The rows are grouped in 4 different ways at once. Each group adds its own fixed numbers to the row, and there is some noise. The rows also spread widely along 14 directions, which tell nothing about the answers.
(in the rows, 128 means zero)
Some rows, each with its group in each grouping after it:
[105 128 148  83 160 117 170 146 122 111 162  93 127  52 101 101 106 154
 103 191 132 156 170 154 158 133 181 184 185 115 139 163 130] => posi D (0) Z_342
[101 153  86 161 143  97 116 141 152 127 121 107 146  90 104 130 157 133
 120 167 115 115 162 147 149  96 109 150 192 165 103 109 104] => posi V (1) Z_968
[ 90 115 166 104  90 150 130 114 149 135 149  95 150 101 152 124 112 115
 168 132 131  84 129 113 159 164 104  97 119 170  91  75 122] => tife N (2) Z_24
[129 162 142 152 179 111 121 143  73 165  58 124 104 121 103 123 124 158
 112  97 106  87 125 115  96  86 138 148 143  97  95 128 102] => tife U (1) Z_968
[109 145 195 148 139  62 112 130 125 145  79  98  99 117  42 114  94 128
 106 146 124  96 168  72 104 137 130 159 100 120 111 153 134] => Bola H (3) Z_24
[ 93 196 162 114 178 174 119 103  79 182  98  59  97  77 128 149 144 161
 113 116 107 127 134 127 124 115 159 155 121 119 147 135  99] => Bola V (3) Z_480
[101 157 100 161 117 171  84 129 114 164  93 141 141 115 167 122 115 136
 139 108 146 100 136 169 123 114 135 105 123 165  72  86 138] => Bola H (0) Z_796
[106 140 135 149 112 151 143  86 159 144 144  48 151  94 158 118 118 128
 118 155 132 142 134 153 161 132 136 137 131 175 117 107 105] => Bola N (2) Z_873
[ 89 132 170  99 176 130 142 105  79 169 117 126  78  85 107 121 149 122
 123 121 128 115 150 134 108 103 155 129 161 127 103 107 135] => Bola U (2) Z_796
[105 161 107 134 118 139  99 158 124 120 106 107 163 107 141 126 102 166
 132 151 132 124 149 140 148 141 163 158 107 136 135 182 131] => Bola D (0) Z_342
[ 75 160 127 167 113 138 100 142 158 139 140 105 150  56 108 119  83 156
 125 165 127 101 176 139 151 152 138 123 117 168 105 122 132] => tife H (3) Z_480
[ 66 131 166  77 144 121 109 162  83 149 110 184 101  66  99 124 125 133
 151 131 139  63 179  95 105 149 137 109 131 127 105 141 175] => Bola H (3) Z_873
[171 107 168 176  90 135 162 173 145  82 163  98 151  79 116  96  76 122
  46 147 153 124 203  62 155 164 130 103 157 115 121  87 116] => posi H (2) Z_342
[ 91 144  76 105 122 132  89 165 115 120  83 154 153 116 154 130 119 146
 155 159 126  96 167 164 132 125 131 118 179 155  97 145 152] => tife V (3) Z_968
[113 161 124 134 116 153  86 115 100 149  95  68 123 125 145 173 146 122
 103 128 146 157 159 131 133 117 112 170 179 139 137  97  92] => tife H (3) Z_24
[145 147 167 158 148 106 121 112 106 154  85 103 107 143 126 133 166 116
 104  83  96  88 129  68 109 102 104 112 110 128 110  97  88] => Bola D (3) Z_796
[ 97 146  71 132 177 100 134 180 117  85 141 142 149  74 159 109 166 187
 125 129  87  86 153 138 149 129 171 134 125 112 132 187 100] => tife V (0) Z_24
[125 166 199 128 118 110 103 121 120 142  77 133  90 132  87 124 119 107
 114 122 125 106 172  66  98 148 131 120  93 124 117 160 153] => posi H (3) Z_873
[ 91 110 137  32 150  84 167 131 110 101 133 117 117 115 133 143 192 110
 178 138  99  88 150 102 145 147 134 135 156 129 144 173 120] => posi V (1) Z_968
[148 104 131  92 130  85 161 156 118  68 121 169 155 137 187  94 138 156
 141 104 106  71 103  95 134 146 149 130  80 111 120 191 127] => Bola V (3) Z_796
[ 86 125  98 112  91 127 120 162 125 170 101 140 194  92 141 108  95 153
 183 151 111  31 143 118 149 122  90  77 137 160  75 114 147] => Bola D (1) Z_24
[139 131 105 120 132 122 118 164 124  99 100  83 166 126 144 125 117 135
 119 154 105 109 132 122 155 116  87 169 205 133 105 101  97] => tife H (3) Z_796
[135 113 158  62 142  95 185 155 122  89 114 108 145 111 130  71  61 161
 121 179 114 121 135 128 149 142 176 181 146  94 115 198 146] => tife N (0) Z_480
[ 91 151 126 138 143 101  94 159 131 106  78  49 142 121  76 138  79 142
 143 165 106  95 173 125 139 169 139 165 135 140 125 164 111] => tife H (3) Z_968
[146 133 174 189  73 138 123 143 143 137 127  88 173  91 120 114  68 146
  90 129 165 108 125  67 145 142  94 150  90 137 108  87 110] => Bola N (2) Z_873
[157 124 191 153  60 133 140  91 146 153 109 108 133 147 158 118 100  94
  93 111 165 124 157  68 128 137 124  92  81 145 100  96 135] => Bola V (0) Z_480
[119 125 158  80 117 150 125 151 144  96 144 111 171 103 173 122 124 134
 158 130 130  92  76 109 167 153  84 167 145 154 104  86 112] => Bola N (3) Z_873
[134 164 189 109 166  95 127  93 111 168  86  99  84 128 112 135 183 116
 107 123 103 127 107  85 106  74  98 172 154 122 111 107 102] => Bola H (3) Z_24
[113 145 151  39 134 154 161  85  65 205  91 139 102 106 189 133 179 132
 146 118 108 102 146 111 103  92 142  71 144 115 123 147 151] => Bola V (3) Z_24
[127 153 209  88  88 162  99 131 127 122 107 133 116 153 154 154 143  94
 146  84 138  94 128  40 128 185 109 105  75 135 130 118 138] => Bola V (1) Z_342
[149 151 145  68 131 112 129 135 160  92  97 167 126 167 188  96 166  98
 145 151 105 123 112 105 128 118 123 130 141 142  97 157 161] => Bola H (0) Z_968
[124 134  50 118  67 120 130 156 164 102 148 143 207 104 204 120 151 149
 123 186 135 134 154 128 174 117 108 142 165 154 139 167 132] => Bola H (1) Z_24
[131 161 179 170  79 134 101 121 160 145 140 149 139 111 154 142 162 125
 122  88 120  84 139  38 129 148 105  65  33 156 128 116 118] => Bola D (3) Z_342
[126 101 198  99 109  86 145 126 133 109 119 113 120 132 114 127 127  89
 126 124 131  81 162  49 134 159 106 113 121 140 110 108 128] => Bola V (3) Z_480
[120 126 145 135 106 124 167  85 110 181 141  88 133  91 151 152 172 134
 138  87 118  85 134  95 137 111 123  88  96 136 126 110  85] => posi V (1) Z_342

New rows, each followed by its group in each grouping:
[165 111 176 121  32 111 166  96 114 158 119 159 147 144 172 120 112 121
 111 103 171 121 145  59 120 120 128 103  64 119 128 156 146] => posi D (1) Z_480
[160 126 180  78 142 125 154 144 133  93 110 139 130 148 170  80 114 111
 112 135 121 119 102 103 141 118 124 151 166 126  81 101 137] => Bola D (0) Z_480
[134 169 146 140 120 140 108 149 168  87 144 130 161 108 177 115 148 152
 127 124 111 115  80  94 164 126  95 163 109 146 107 113 102] => tife V (2) Z_480
[136 131 169  66 101 154 124 112  84 124  81 112 105 157 172 135 100 109
 109 127 169 164 151 131 114 146 156 168 160 111 128 150 148] => tife H (3) Z_873
[106 170 130 100 155 133 108 106 125 150  81 108 105 147 147 137 181 106
 155 134  68 106 155 121 125  99 125  85 167 152 101 138 131] => tife U (2) Z_342
[148 151 158 120 151 131 151 113 181  74 157 111 136 128 191  88 160 117
 108 140 101 146  92 124 165 122 134 151 141 156 106 116 110] => Bola U (2) Z_480
[126 171 149 151 129  99 165  74 157 181 133  82 119  89 131 119 163 141
  95 151  94 140 139 107 137  78 133 135 122 136 128 147  99] => tife V (1) Z_480
[132 154 118  53 127 142 125 163 119  98  61  95 150 160 161 106  87 133
 155 175  84 110 162 125 144 154 157 125 161 116 119 207 159] => tife H (0) Z_342
[158 133 157 170  73 109 151  87 166 152 123  96 152 131 167 130 155 108
 107 115 117  96 152  52 131 131 108  56  65 156 126 122 106] => Bola V (3) Z_968
[122 100 162  68 137  90 156 149 107  60 160 181 103 117 156 118 170 130
 114 117 140 136 137  93 130 148 160 176 125 101 150 177 130] => tife N (2) Z_796
[139 171 163  50 114 156 131 131 137  98 110 173 101 149 190 111 154 103
 110 157 135 172 151 103 121 154 167 138 137 122 150 193 181] => Bola H (1) Z_968
[119 193 128  96 116 159 138 100 181 138 132 119 160 109 215 102 156 153
 163 150  72 117  97 127 160 123 140  98  75 157 116 181 135] => tife V (0) Z_480
[128 120 153  74 171 111 134 175 110  88  96 159 115 135 128  80 104 121
 127 141 107  97 135 129 128 122 136 146 198 113  72 114 146] => tife D (0) Z_796
[108 146 127 134 110 129 119 144 111 171 112 100 139  79 107 152 140 136
 113 155 128 111 188  82 131 111 107 119 156 130 132 114 116] => tife N (0) Z_968
[124 156  90 204  95 121  81 145 131 130  98 134 152 117 140 137 118 154
  91 128 150 122 173 131 125 118 142 132 110 151 119 142 124] => Bola H (3) Z_342
[152 195 201 103  82 150  98 119 140 171  98 146 136 125 141 129 149 129
 130 129 129 132  98  43 123 104  76 146  86 125 120 133 143] => posi D (0) Z_24
[115 106 188  87  38 138 137 107 147 140 127 114 164 125 158 123  71 110
 168 143 165 100 132  85 153 163 102 110  92 157  93 119 157] => tife V (2) Z_480
[ 88 117 132  68  66 188 139 110 102 154 144  73 163  91 175 160 125 115
 171 138 146 108 170 115 171 160 113  88 145 165 134 101 131] => posi N (2) Z_480
[117 127 170  84  96 138 128 157  90 171  94 140 154  84 107 121  78 151
 164 135 126  54 143  85 126 128 100  95 131 123  92 120 156] => posi D (3) Z_342
[149 145 184  64 116 100 160 122 143  91 122 135 111 132 151 103 127 125
  91 170 118 161 164  75 131 146 164 153 124 103 157 215 156] => tife V (3) Z_480
[155 165 121 160 129 157 131 105 191  69 160  84 134 130 188 111 154 119
  69 147 114 187 143 168 165 140 160 142 163 168 131 110  95] => posi N (3) Z_342
[142 136 134 154  94 129 110 161 159  59 137 172 141 135 160  94 121 120
  96 127 139 119 168 102 141 166 139 103 113 147 106 128 144] => posi N (2) Z_24
[109 148  71 116 111 136  97 172 176  94  85 129 186 136 159  83  85 125
 160 197  81  73 176 151 157 153 118  70 169 182  77 151 175] => Bola H (3) Z_796
[120  95 114  43 124 105 180 126 103  93 104  93 144 146 182 111 109 128
 149 154 117 118 160 147 152 143 178 135 156 117 124 197 135] => tife V (0) Z_480
[ 70 118 138 105 160  69 140  91 114 152 116  46 112 110  98 149 164 120
 164 134 112  97 144 133 139 124 139 168 124 147 123 143  87] => Bola H (0) Z_24
[118 136 145 105 130 116 120 136  87 131 106 198 105 108 151 118 142 147
 103 118 163 129 141 127  98 111 159 159 128 116 117 159 159] => Bola N (3) Z_873
[154 124 159  47 144 162 158 183  93  79 107  99 153 127 177 100  83 143
 132 134 112 103 116 102 153 164 146 148 165  89 123 138 120] => tife D (0) Z_968
[111 142 188 104 178 166 114 193  74 117 103 129 113  83 108 114 101 134
 115  98 126  67 149  73 124 163 134 123 150  99 100  87 128] => Bola U (0) Z_873
[129 114 195 105  95  81 134  78 154 127 128 138 106 152 136 132 157  84
 135 117 131 123 139  79 119 134 118 122  98 150 116 135 132] => tife U (3) Z_796
[151 136 171  88 115 155 145 141  82 117 110 109 137 114 157 118  94 152
 105 116 141 127 143  97 129 158 159 142 117  89 146 160 126] => posi U (3) Z_24
[136 177 123 106  82 125 116 130 180 122 129 172 164 125 185 131 194 125
 158 140 105 109 108  75 147 118  82 110 100 158 126 158 138] => posi V (1) Z_968
[100 125 101 133 107 108 126  93 118 167 123 154 125  97 150 130 151 129
 115 149 161 143 162 170 117  85 144 140 155 159 108 132 145] => Bola H (3) Z_796
[110 109 145 108 137 111 156 102  85 143 112  57 120 109 118 142 126 129
 144 121 144 117 129 141 132 119 139 169 145 130 116 118  92] => posi H (2) Z_968
[150 161 183 197 126 117 120  98 111 187  65 111 113 136 112  97  86 143
  94  94 121  99 121 104  93  88 131 110  86 119  67 104 116] => tife U (2) Z_24
[114 131 158 158 137  81 108 152  94 151  62  95 109 123  51 125  75 135
 110 132 135  92 180 101 104 115 137 157 140 109  90 131 124] => tife H (0) Z_342
[ 97 152  91 117 195  70 152 112 122 116  98  99 110 119 128 106 174 144
 149 141  50  85 156 163 132 100 169 119 140 144 109 191 109] => posi H (3) Z_480
[137 124  98 136 105 109 149 162 152  99  98 126 173 121 147  70  74 144
 120 175  88  79 185 113 145 140 144  65 138 134  94 176 155] => tife V (2) Z_796
[121 122 109 129 110 165 139 122 154 106 181 123 151  98 215 134 180 118
 116 116 137 131 140 141 169 136 135 102 147 170 118  73 102] => Bola N (0) Z_342
[ 99 146 116  78 149 107 117 168 103 140  70  94 146 102  91 119 104 147
 135 198  95  95 174 119 136 116 110 154 207 128 113 152 147] => Bola N (3) Z_24
[184 136 164 163 120 135 138 150 175  46 110  62 166 163 169  82  70 124
  86 135 129 132  95 106 161 169 130 163 118 137 101 109  97] => Bola V (2) Z_968
[111 151 126 125 123  94 104 122 135 119 112 119 132 120 119 151 175 128
 142 144 137 133 126 116 137 102 102 185 136 151 124 146 115] => posi V (2) Z_968
[111 198 136 126 157 156 109 135 135 135 115  77 141  82 142 138 149 167
 125 147  96 125 122 114 143 136 139 155 107 134 153 162 105] => Bola V (3) Z_968
[160 131 150 103  64 137  96 171 168  63 114 156 178 159 182 113  97 114
 133 142 138 114 114  80 153 167  80 149 130 144 106 124 146] => tife H (3) Z_796
[144 117 134  94  96 166 152 136 134  88 128 115 158 135 209 108 134 101
 142 113 109  82 152  94 158 169 120  46 134 150 104 113 131] => posi V (2) Z_873
[ 73 156  82  99 176 148  86 173 140  53 106  95 141 120 139 116 108 136
 170 162  99 104 153 209 161 185 167 153 175 171 105 149 130] => posi H (3) Z_968
[142 112 136 147 179  65 165 169 129  50 113  95 137 116 105  67  81 163
  96 135  91  79 146 135 140 157 176 151 128 105 100 164 100] => posi V (3) Z_24
[113 160 188 100 124 160 123 155  99 152 111 139 119  73 117 111  92 143
 101 144 133 106 181  71 117 160 151 101 114 109 137 157 164] => Bola D (3) Z_873
[122 157  93  87 106 165  90 114 118 117  72 104 128 179 202 164 163  93
 131 143 127 156 175 150 133 129 130 113 193 160 130 136 133] => tife V (3) Z_968
[114 171  94 142 164 142 140 130 138 142 157 146 134  67 184 117 215 154
 100 128  95 122 116 133 146  75 119 131 171 147 120 102  96] => Bola N (1) Z_873
[131 106 147  69 115 158 182  96  64 157 129 124 114 108 185 123 137 133
 125  96 147 128 147 135 123 127 175 107 124 106 131 135 128] => posi N (0) Z_796
[111 149 161 115 108  97 103 145 142 105  75 142 126 148  96  95  77 118
 152 158 124  96 159 107 125 149 133 134 105 147  85 176 177] => posi H (2) Z_480
[142 111 130 101 115 111 180 119 108  93 145 145 128 117 190 101 156 141
 110 112 123 118 165 106 133 144 183  90  93 107 142 193 130] => posi V (2) Z_24
[118 123 122  98 109  72 131 130 147 145  77  47 174 130  88 124 100 117
 153 205  82  94 157 101 155 103  69 150 198 153 107 141 117] => tife D (3) Z_796
[135 175 150 153  89 174  94 131 155 156 120  93 151 114 138 139 134 108
  91 149 138 148 147  83 151 120  78 135 164 159 126  70 117] => Bola D (1) Z_796
[116 173 153  90 100 218 107 177 107 153  99 141 160  78 150 102  66 151
 146 138 123  76 159  97 139 167 126  70 122 128  99 121 174] => posi N (0) Z_873
[102 159 178 123 151 138  93 189 117  99  86  99 116 120  83 126  93 119
 135 122 110  64 164  64 128 197 128 127 113 124 119 127 128] => Bola H (1) Z_968
[101 131 126 110 136  94 136 184 132 105 124 175 154  85 125  96 117 165
 155 136 101  44 144  95 137 149 143 107  99 126 105 179 151] => Bola V (1) Z_342
[176 124 183 112 159  90 174 177 137  49 116 100 123 122  89  61  75 124
  58 184 115 146 166  89 141 146 155 173 191  93 120 157 132] => posi D (2) Z_968
[ 92 110 120 142  45 107 114 115 139 162  92  69 191 123 118 130  53 134
 173 165 139  78 179 111 149 156 114  94  91 163 105 160 140] => tife U (2) Z_24
[108 165 134 130 127 119 104 132 101 163 104 155 126  92 132 144 164 165
 133 111 116  95 131  93 112 102 118 134  97 121 128 156 123] => tife V (3) Z_796
[135 154 129 100 111 176 127 119 115 134 130 111 150 110 191 142 166 138
 139 105 107 112 116 108 147 131 110 111 124 141 135 111 104] => posi N (3) Z_796
[156 154 158 140 118 154 128 119  92 108 113 146  84 146 169 128 166 108
  72  82 136 149 184  78 105 145 171  93  97 107 149 152 129] => posi H (2) Z_796
[ 62  84 150  27  99 134 136 111  64 148 110 114 117 109 136 140  86 118
 168 158 202 138 161 174 129 150 164 180 169 135 115 145 172] => Bola H (2) Z_24
[104 154  59 129 137 115 136 125 131 117 101 103 153 126 183 114 159 153
 140 144  82 104 171 150 142 129 181  99 101 146 139 222 124] => Bola N (0) Z_873
